The same things were measured in two ways. Each way mixes the same 10 hidden numbers, adds some noise and spreads widely along 6 directions of its own, which tell nothing about the thing.
In the rows, 100 means zero.
Some things both ways: the first way, then the second way.
102	83	121	109	129	105	123	84	81	83	83	108	125	115	72	112	128	99	80	91	117	95	85	84	111	122
116	117	128	97	107	106	108	105	84	92	122	89	108	96	112	95	94	66	87	78	119	103	83

107	129	104	75	101	107	109	101	115	101	94	107	110	117	113	99	91	105	100	107	84	106	104	109	114	102
92	80	103	82	104	94	110	89	111	91	122	115	101	133	118	90	120	121	102	76	70	80	90

108	116	92	104	109	123	99	105	102	106	90	95	120	127	115	110	97	122	84	99	90	87	93	96	119	92
76	84	62	83	95	130	92	79	111	114	97	122	88	107	122	117	97	106	107	115	85	87	101

80	93	102	115	90	92	98	89	97	90	88	98	88	90	73	117	89	86	92	78	109	103	102	94	108	99
112	88	79	89	102	128	127	79	94	114	76	124	104	82	91	120	105	89	91	86	108	101	87

109	93	65	112	109	120	115	115	81	126	107	96	112	91	90	93	89	115	85	107	99	89	88	76	116	82
97	126	108	130	107	66	79	125	117	81	113	55	94	100	90	91	110	106	102	114	111	104	105

111	87	97	86	106	108	120	102	101	113	92	107	97	95	83	99	108	102	106	103	108	103	101	77	110	85
88	104	114	112	104	91	104	103	87	98	92	94	111	99	89	82	107	104	90	101	103	74	120

108	87	113	151	114	108	130	98	74	108	85	87	127	89	95	117	125	132	58	92	105	69	75	85	131	98
100	123	86	115	88	126	105	106	94	97	107	87	99	96	118	98	90	60	90	106	121	98	92

94	86	98	128	102	123	86	92	76	89	74	94	106	108	91	118	118	119	97	85	111	94	85	99	108	84
109	119	94	112	108	82	98	106	91	107	118	86	124	117	100	54	97	101	90	83	88	75	111

113	108	108	102	112	94	108	96	113	102	114	96	140	108	86	94	105	117	104	126	83	111	90	102	129	114
105	95	98	117	92	95	111	113	94	104	88	108	94	88	93	95	109	100	96	111	99	107	92

96	108	76	88	102	102	88	103	110	101	97	101	92	123	82	101	76	96	114	92	97	108	91	90	98	79
112	109	101	82	108	103	93	118	97	106	92	87	89	70	100	128	87	99	114	113	130	131	95

98	129	100	95	90	84	115	94	100	93	86	118	74	96	97	114	94	93	103	57	80	95	100	110	92	82
106	98	103	100	97	87	102	118	107	91	115	89	103	96	110	94	109	113	107	95	107	121	83

97	107	75	82	88	130	90	91	115	104	76	126	86	103	107	123	86	107	105	75	104	96	128	122	108	52
88	113	101	125	89	96	81	104	93	87	104	96	81	99	106	96	112	97	103	106	92	100	103

120	98	95	95	104	111	135	123	83	128	104	84	92	88	98	91	92	102	102	112	83	101	99	74	118	96
104	99	118	94	102	96	100	95	107	100	107	98	100	111	89	107	94	98	95	97	101	94	102

104	105	90	91	86	93	128	113	96	117	93	96	75	88	85	97	79	91	112	107	96	115	104	88	109	80
104	101	107	111	100	87	96	107	93	90	100	97	112	98	86	84	113	107	89	97	109	92	108

106	110	84	60	105	111	97	101	131	109	118	107	105	123	88	88	70	84	116	121	85	110	118	114	108	99
123	99	124	82	99	93	112	105	100	90	100	96	97	101	87	107	103	108	98	76	111	101	88

98	111	105	99	96	90	111	99	109	107	86	94	97	94	94	111	93	110	93	93	98	103	89	83	119	96
86	114	88	116	128	58	84	111	96	103	116	60	108	104	93	79	108	113	109	105	92	105	124

100	116	88	99	103	104	105	101	88	95	97	105	116	106	91	99	96	106	94	105	98	111	87	94	109	104
98	92	64	90	112	80	104	102	105	102	116	94	113	124	110	76	117	126	105	87	79	91	104

113	106	79	104	101	113	118	117	73	117	110	91	105	82	92	93	85	111	103	115	86	112	94	84	121	92
119	101	69	80	105	108	117	100	98	116	96	110	100	109	102	110	94	98	108	94	98	107	102

110	98	97	95	112	100	115	100	100	101	95	108	115	99	85	98	92	99	111	81	80	109	108	83	118	93
101	100	108	103	110	118	123	92	96	116	99	119	103	83	116	100	99	86	94	91	93	92	77

111	100	92	98	108	109	108	100	99	107	109	95	101	101	81	114	87	107	107	105	85	108	105	104	124	94
122	82	115	110	100	73	115	105	96	106	81	115	115	84	56	85	123	131	83	89	110	97	108

99	123	109	99	95	90	112	97	101	94	98	96	105	100	100	98	85	101	99	102	80	108	95	114	113	109
106	90	107	107	89	107	120	103	100	100	79	126	89	84	88	136	110	102	114	112	117	140	103

120	97	79	90	109	131	114	108	87	116	96	118	108	96	102	106	114	108	100	84	88	94	115	84	109	83
74	94	88	123	87	113	76	93	109	104	89	111	81	93	101	116	96	96	105	138	84	102	99

110	105	83	82	95	115	110	104	106	118	87	113	85	96	102	112	100	104	104	80	90	95	111	91	105	77
105	120	82	82	105	118	87	104	89	108	105	83	97	101	117	109	71	72	109	107	105	107	94

96	88	104	123	90	108	105	101	102	114	82	87	95	95	103	111	106	101	91	72	85	78	105	95	110	93
86	105	105	121	85	133	97	81	111	105	100	102	91	96	106	119	82	62	90	117	96	96	77

104	105	103	74	137	98	102	85	98	74	131	121	131	129	58	83	100	75	106	107	87	110	90	110	92	141
119	85	77	81	100	114	134	103	99	119	85	123	114	91	100	96	104	114	95	91	109	94	92

88	101	113	104	93	102	103	89	91	82	81	110	78	95	91	108	104	85	102	71	102	95	104	113	91	89
99	116	103	125	94	90	100	104	93	98	103	95	113	104	95	74	105	107	99	92	96	91	113

Other things, the second way, with their names:
(82): 95	91	85	106	101	95	85	94	104	106	99	113	78	105	98	114	104	102	109	119	74	110	98
(580): 112	116	95	91	101	131	85	106	99	100	72	118	96	58	107	128	94	101	107	111	127	105	85
(981): 101	102	78	107	91	117	105	100	106	129	81	119	65	87	97	137	83	86	115	138	97	123	105
(68): 114	114	61	81	107	102	125	106	93	126	94	83	111	94	105	94	87	116	121	80	116	115	119
(440): 81	93	70	113	107	91	92	94	102	110	98	89	113	105	96	70	110	115	87	107	82	66	109
(79): 107	94	75	88	88	129	93	94	109	117	119	102	88	105	124	115	72	68	100	114	89	120	63
(883): 102	92	79	105	92	99	92	110	117	97	93	115	121	110	94	80	108	129	92	113	94	76	100
(19): 94	104	94	102	93	110	88	104	95	103	91	97	90	87	103	109	90	94	105	116	104	107	98
(471): 98	129	97	148	108	77	56	107	98	92	100	85	104	80	81	86	109	97	95	118	98	101	106
(362): 73	65	97	99	102	89	118	82	114	107	98	101	110	106	86	102	117	132	101	99	95	101	112
(755): 92	101	85	101	98	77	91	103	104	100	121	75	101	123	99	90	95	113	117	99	91	119	119
(1028): 117	91	121	98	96	94	107	96	105	85	93	116	133	118	75	82	111	120	85	80	99	74	99
(472): 96	91	110	105	102	118	93	82	100	116	103	139	70	78	113	133	100	82	104	112	85	121	78
(358): 78	111	92	116	105	113	81	108	103	90	111	81	93	98	121	103	95	68	91	129	99	90	82
(588): 126	117	108	80	107	72	104	124	99	101	115	58	111	111	89	90	81	111	116	84	116	123	106
(845): 107	92	98	86	90	124	133	79	76	119	58	133	95	75	81	130	100	112	119	80	116	121	125
(521): 98	115	112	120	90	120	89	107	100	95	83	97	96	77	97	114	88	77	97	123	111	102	82
(263): 95	87	93	95	97	105	124	104	94	106	84	119	107	100	102	96	112	114	101	101	99	89	106
(512): 98	127	92	100	110	112	102	103	105	117	117	80	90	99	124	101	77	77	105	104	99	95	92
(841): 107	126	83	103	101	88	95	112	77	108	86	81	82	87	88	110	95	101	123	102	116	127	137
(144): 95	110	78	103	110	106	96	91	89	107	101	101	121	114	102	83	96	91	94	98	93	75	118
(771): 98	120	77	121	104	83	82	114	101	100	103	83	97	102	103	87	102	108	114	112	86	107	105
(133): 84	85	103	98	93	110	96	105	107	91	100	108	89	101	116	107	105	100	97	119	89	93	79
(1042): 106	125	98	130	99	106	83	115	96	101	100	100	94	82	110	84	100	82	89	113	96	84	81
(737): 122	108	95	75	104	103	112	106	103	109	81	94	95	102	90	111	86	111	113	91	98	93	96
(570): 104	103	112	99	106	106	96	95	101	100	88	105	93	93	91	110	100	94	92	102	95	82	90
(201): 86	76	78	96	98	99	106	105	109	93	74	120	127	100	90	92	123	149	103	112	105	83	118
(239): 104	92	87	99	104	110	121	88	104	121	111	107	105	108	101	106	91	79	92	101	98	106	93
(792): 125	93	100	57	108	98	138	109	98	120	86	104	108	90	97	114	93	134	126	74	118	126	106
(549): 101	88	103	99	87	107	108	98	98	98	107	115	108	109	110	83	105	108	96	86	86	92	86
(334): 100	113	83	106	104	100	90	112	113	94	100	81	91	100	102	102	103	93	93	116	108	85	92
(469): 113	106	121	89	100	76	95	113	109	90	108	67	88	106	87	94	99	119	102	84	100	95	91
(613): 123	106	114	95	98	103	92	101	109	90	123	107	90	110	109	105	100	83	92	88	93	101	66
(318): 100	88	104	78	102	89	125	100	91	96	108	88	109	119	97	94	107	111	102	79	109	99	116
(832): 112	125	99	84	109	92	96	117	103	96	119	70	96	96	116	104	92	104	119	86	119	122	96
(924): 96	88	119	132	85	103	96	109	104	89	109	127	76	98	106	101	121	78	76	126	86	90	72
(132): 105	115	112	103	109	90	99	116	90	106	92	98	82	86	100	101	102	104	107	106	101	97	107
(476): 73	93	77	95	117	95	112	99	109	106	101	96	93	113	115	102	115	114	107	112	87	80	115
(271): 110	90	96	68	98	123	115	88	102	112	103	118	99	110	111	111	88	97	100	86	97	92	88
(931): 110	121	102	107	105	94	85	108	101	102	103	73	94	83	93	102	90	91	101	100	112	109	93
(234): 100	103	115	115	90	100	94	104	109	87	105	93	84	95	97	120	102	87	103	110	106	122	83
(776): 108	95	112	89	104	88	105	104	102	107	82	102	71	96	83	119	100	114	110	105	85	100	97
(944): 107	110	121	120	87	77	93	113	98	79	115	70	124	106	83	80	100	108	103	86	115	122	104
(814): 91	91	80	103	89	117	109	89	86	114	67	111	100	76	86	115	99	110	109	107	117	116	122
(1032): 84	107	91	118	86	118	100	100	88	101	95	102	95	98	111	97	94	80	99	115	99	97	104
(560): 108	102	99	99	107	90	125	101	80	109	103	100	117	109	88	92	101	92	99	89	114	109	128
(698): 86	117	78	110	108	98	87	95	98	106	111	76	107	102	107	85	95	97	101	100	98	91	114
(959): 112	116	115	101	117	91	111	114	94	115	101	91	103	79	104	87	96	103	98	90	107	96	93
(937): 77	83	90	116	101	84	99	102	105	99	93	100	91	98	89	112	117	115	109	126	99	118	119
(835): 118	95	124	91	97	90	111	109	98	95	95	88	109	90	72	127	92	99	110	100	137	148	106
(384): 104	122	87	103	107	81	93	122	91	107	77	64	127	83	71	94	84	127	121	114	135	122	142
(1053): 93	95	116	120	89	92	106	100	116	85	109	109	87	117	100	101	117	104	100	102	80	95	87
(410): 119	111	113	78	109	97	90	110	84	100	107	96	101	105	101	95	86	90	97	94	104	91	102
(665): 98	91	116	110	93	102	102	98	105	95	112	107	123	101	103	80	104	106	87	91	98	92	85
(169): 86	86	87	101	98	109	123	88	96	108	94	112	116	96	101	103	110	110	103	93	113	110	117
(428): 96	99	103	101	114	89	101	84	101	103	110	103	106	103	100	85	116	118	98	73	82	85	99
(871): 96	93	84	109	91	98	88	101	109	95	106	105	88	110	104	106	105	101	106	115	83	111	89
(992): 111	94	95	100	94	103	94	103	111	112	117	110	93	108	110	94	90	91	91	110	80	95	73
(938): 102	93	101	91	108	95	112	108	102	101	102	101	100	101	104	103	108	108	102	99	104	103	97
(199): 67	98	94	131	95	106	90	96	108	94	104	100	114	100	108	83	111	100	89	118	95	81	101
(274): 111	119	128	108	115	59	86	117	104	89	114	65	102	96	86	81	110	124	105	81	100	101	98
(26): 88	90	86	94	104	113	100	76	102	105	91	115	114	102	97	105	103	114	104	90	91	92	106
(960): 108	129	82	79	107	116	111	99	89	103	106	80	107	108	112	102	86	85	106	78	123	93	117
(1002): 108	103	110	97	110	87	104	91	91	98	106	88	126	98	82	86	104	108	92	71	112	98	108
(208): 96	79	112	87	94	126	140	91	93	99	76	133	121	98	96	107	110	103	88	92	118	78	105
(970): 74	84	98	125	93	98	81	94	112	102	119	101	102	100	106	80	108	101	79	119	90	83	91
(927): 115	96	103	75	97	92	115	103	89	93	98	86	116	104	90	101	100	118	110	70	120	118	107
(260): 100	89	86	94	100	91	123	115	98	104	98	105	105	105	101	104	109	114	114	109	109	123	114
(506): 95	106	68	101	103	105	105	114	102	118	91	94	82	92	110	123	87	91	123	134	101	127	105
(43): 88	87	122	109	99	111	90	84	117	94	100	115	82	95	101	117	107	94	91	107	78	87	66
(345): 112	114	104	107	101	86	90	110	109	95	117	86	79	114	100	104	98	88	103	104	88	105	89
(759): 123	115	110	105	95	121	112	102	98	91	110	104	127	104	103	92	90	67	81	85	116	90	75
(837): 102	97	121	120	97	84	94	108	106	81	112	105	105	108	96	92	117	103	97	100	89	104	85
(881): 105	104	102	101	97	102	122	109	100	101	95	104	103	89	110	94	109	116	110	85	105	108	92
(847): 80	106	127	128	100	70	98	106	114	91	104	79	95	102	84	98	113	127	113	105	100	108	121
(733): 129	130	133	88	96	109	131	106	75	103	75	94	101	84	81	114	83	92	114	69	134	113	120
(886): 122	93	92	59	106	117	104	77	101	113	114	106	110	123	101	107	77	88	97	71	88	92	85
(898): 96	104	59	70	107	109	106	106	109	100	110	89	97	122	122	108	100	107	113	102	109	94	113
(738): 107	101	120	95	111	91	113	105	102	88	110	100	108	109	99	93	117	103	88	82	105	80	95
(789): 94	121	88	104	103	92	88	112	105	107	117	72	79	106	107	120	83	85	122	124	109	134	117
(632): 100	106	108	116	98	98	88	104	102	103	107	108	73	88	104	116	104	88	102	115	97	116	91
(543): 87	98	96	96	96	113	105	88	104	98	93	97	96	108	99	121	94	96	112	102	96	104	103
(619): 103	116	95	107	106	116	97	97	93	106	79	102	105	78	91	106	97	90	93	103	114	84	101
(608): 99	108	74	104	100	95	97	109	97	102	93	81	95	90	90	123	98	97	119	118	124	141	118
(343): 127	111	93	68	117	111	119	90	87	130	83	88	131	94	79	99	63	95	102	77	110	95	104
(517): 118	109	95	92	105	89	118	107	99	111	106	89	91	101	98	98	99	102	105	85	101	108	99
(368): 110	104	91	83	106	116	96	100	102	105	117	98	111	99	121	91	89	86	91	90	99	90	70
(118): 103	83	93	111	91	90	103	102	102	99	102	112	104	104	89	94	114	109	95	104	95	110	97
(1017): 80	94	102	119	93	95	94	83	91	114	87	107	89	95	84	100	100	111	106	107	82	98	123
(750): 112	109	129	103	96	101	108	114	104	87	89	88	112	81	87	107	97	105	101	94	128	110	87
(266): 104	90	127	102	92	106	118	85	102	96	101	121	109	112	94	88	109	106	85	74	85	72	90
(993): 95	99	91	113	95	98	93	99	95	104	95	111	93	100	99	94	107	107	102	107	85	96	105
(624): 94	86	123	89	97	125	116	90	101	103	88	127	86	91	105	131	98	86	97	109	103	96	87
(182): 91	111	120	113	103	92	86	94	84	105	91	96	91	86	89	105	93	102	113	101	92	112	114
(879): 76	96	103	116	108	97	91	91	102	110	112	107	79	100	115	105	102	93	104	116	73	100	97
(258): 93	97	112	115	99	94	101	94	97	106	98	94	98	79	88	106	103	104	101	98	111	121	104

Some of these things the first way, each followed by its name:
104	104	117	88	107	95	134	100	106	100	95	101	101	106	88	101	90	77	91	98	90	101	114	93	114	117 => (1002)
105	132	110	73	106	83	118	89	109	93	106	115	96	103	93	101	97	97	105	91	76	105	90	121	100	115 => (260)
108	113	114	94	107	107	112	99	98	99	94	99	90	105	105	115	105	105	95	84	85	90	98	101	108	99 => (271)
105	118	109	107	97	97	116	101	90	100	97	96	107	92	101	104	109	107	90	101	87	100	90	98	112	112 => (871)
116	101	90	94	117	120	115	105	87	105	104	100	115	104	92	104	90	111	102	106	88	108	104	93	126	92 => (632)
133	89	78	104	120	118	161	123	54	132	99	105	107	65	89	100	106	120	83	102	98	98	94	48	131	80 => (738)
104	90	106	106	105	86	124	110	88	105	106	89	106	91	67	85	105	90	101	119	106	112	83	59	109	112 => (440)
105	93	87	78	117	130	105	91	98	102	91	120	118	114	91	108	111	99	90	94	105	96	109	101	108	108 => (144)
89	108	110	104	95	93	77	100	103	90	114	72	89	107	87	91	78	98	120	112	84	110	82	113	104	106 => (981)
96	88	101	129	83	125	83	103	96	103	64	83	95	102	110	123	106	125	107	87	106	99	104	90	122	58 => (1017)
119	93	83	75	120	116	128	106	65	99	114	127	93	97	68	89	112	63	120	73	74	109	116	84	81	115 => (79)
113	111	96	99	94	115	123	109	93	121	95	98	100	91	111	104	106	109	91	102	84	92	104	98	115	99 => (1028)
107	124	96	85	98	82	147	120	77	114	111	96	68	75	89	82	78	87	90	108	95	101	81	76	97	97 => (898)
82	93	91	120	97	110	75	92	96	84	71	97	119	144	84	99	105	95	111	88	105	105	86	105	91	98 => (665)
98	96	70	80	116	114	89	99	116	111	123	103	120	121	74	89	81	96	94	122	104	96	91	99	106	107 => (334)
88	98	91	85	93	106	76	92	135	96	91	100	121	137	86	84	85	91	123	123	101	114	105	121	101	97 => (1032)
109	106	78	80	104	112	109	103	97	104	108	110	115	115	81	89	85	89	119	115	84	121	111	110	107	106 => (118)
95	99	93	92	99	101	99	101	123	109	103	93	104	108	86	95	76	92	97	110	99	101	105	92	117	96 => (619)
105	104	82	116	90	97	103	112	129	138	85	75	133	114	104	97	90	137	92	128	95	99	79	76	138	86 => (358)
86	92	112	124	105	96	91	95	105	83	84	80	125	135	78	95	90	91	102	107	104	109	88	91	112	110 => (258)
98	109	82	86	102	110	87	101	117	107	104	104	109	126	95	88	90	94	105	101	90	94	96	105	93	97 => (384)
96	89	92	107	116	117	83	99	99	97	99	92	115	123	87	94	91	105	102	93	95	92	87	93	106	93 => (512)
116	99	107	89	116	84	132	110	91	102	112	100	96	87	74	87	87	89	116	94	81	113	99	67	113	94 => (959)
95	125	108	88	88	86	100	103	140	103	98	87	117	135	102	83	74	91	106	134	87	111	101	116	114	111 => (927)
104	104	102	102	104	112	103	101	89	104	105	91	101	92	95	105	102	111	93	107	94	97	90	99	115	103 => (345)
82	100	110	129	85	94	99	101	99	97	74	78	90	105	97	108	90	102	88	90	110	92	86	90	110	85 => (698)
91	110	94	116	101	109	94	89	100	97	86	101	112	112	97	119	101	114	77	87	103	87	86	110	112	100 => (608)
106	123	96	85	111	102	98	99	102	89	106	111	99	114	98	98	86	98	112	78	74	101	98	105	99	88 => (792)
105	110	103	109	99	106	103	100	93	105	94	97	87	98	104	115	113	116	95	79	86	83	86	100	103	89 => (588)
110	104	112	91	109	106	128	91	94	103	88	105	97	93	95	119	104	109	93	89	91	97	102	110	120	104 => (560)
122	86	106	111	121	112	134	112	66	109	111	106	96	72	82	105	133	107	82	91	106	82	88	54	108	93 => (469)
122	102	85	66	115	127	109	106	105	116	101	107	109	116	96	103	102	114	112	119	96	109	104	91	118	90 => (410)
100	91	85	108	92	102	99	110	109	117	97	93	114	103	87	84	98	98	107	110	95	104	97	80	108	92 => (521)
106	100	93	110	105	101	116	104	97	111	96	104	111	101	93	97	105	103	89	87	90	86	94	83	106	93 => (750)
116	109	90	74	119	117	120	90	99	106	99	129	113	103	92	116	112	108	90	82	90	94	106	99	111	103 => (937)
102	103	89	99	100	103	98	101	97	101	93	103	109	104	85	94	101	111	112	105	101	112	86	91	106	85 => (263)
109	109	86	95	88	113	111	102	112	122	75	102	83	98	111	124	93	125	101	85	95	92	105	105	120	60 => (318)
111	96	95	74	114	111	90	103	111	104	124	102	110	97	81	89	101	103	114	123	98	113	99	80	113	101 => (776)
77	112	100	114	62	91	74	99	112	94	72	81	69	99	100	110	79	105	120	93	104	114	95	110	103	65 => (993)
116	115	84	72	107	116	123	115	117	118	107	103	133	122	105	76	72	85	102	126	73	113	125	91	123	111 => (26)
95	108	94	104	95	87	105	109	100	110	94	85	95	91	89	93	86	114	97	109	108	106	70	70	112	86 => (476)
103	115	137	104	99	72	128	93	105	92	105	96	86	75	90	108	103	98	90	88	86	94	93	97	115	109 => (1042)
87	111	94	100	79	85	91	113	119	105	95	76	84	107	90	85	59	90	119	116	96	119	96	88	109	77 => (274)
105	101	74	97	95	116	98	107	97	113	102	97	84	91	94	108	69	108	115	90	85	104	111	104	117	62 => (517)
97	103	104	108	97	103	112	109	74	93	92	90	98	107	89	85	103	88	105	109	100	110	85	88	94	107 => (755)
95	83	95	122	93	113	84	105	97	110	86	79	98	103	91	108	105	105	106	84	94	94	94	76	109	90 => (343)
114	120	107	102	101	119	108	98	119	111	93	96	110	96	124	127	89	139	81	104	89	85	110	117	146	71 => (841)
89	105	112	90	99	93	111	98	95	82	89	102	85	101	82	97	80	70	105	88	102	115	110	87	101	101 => (428)
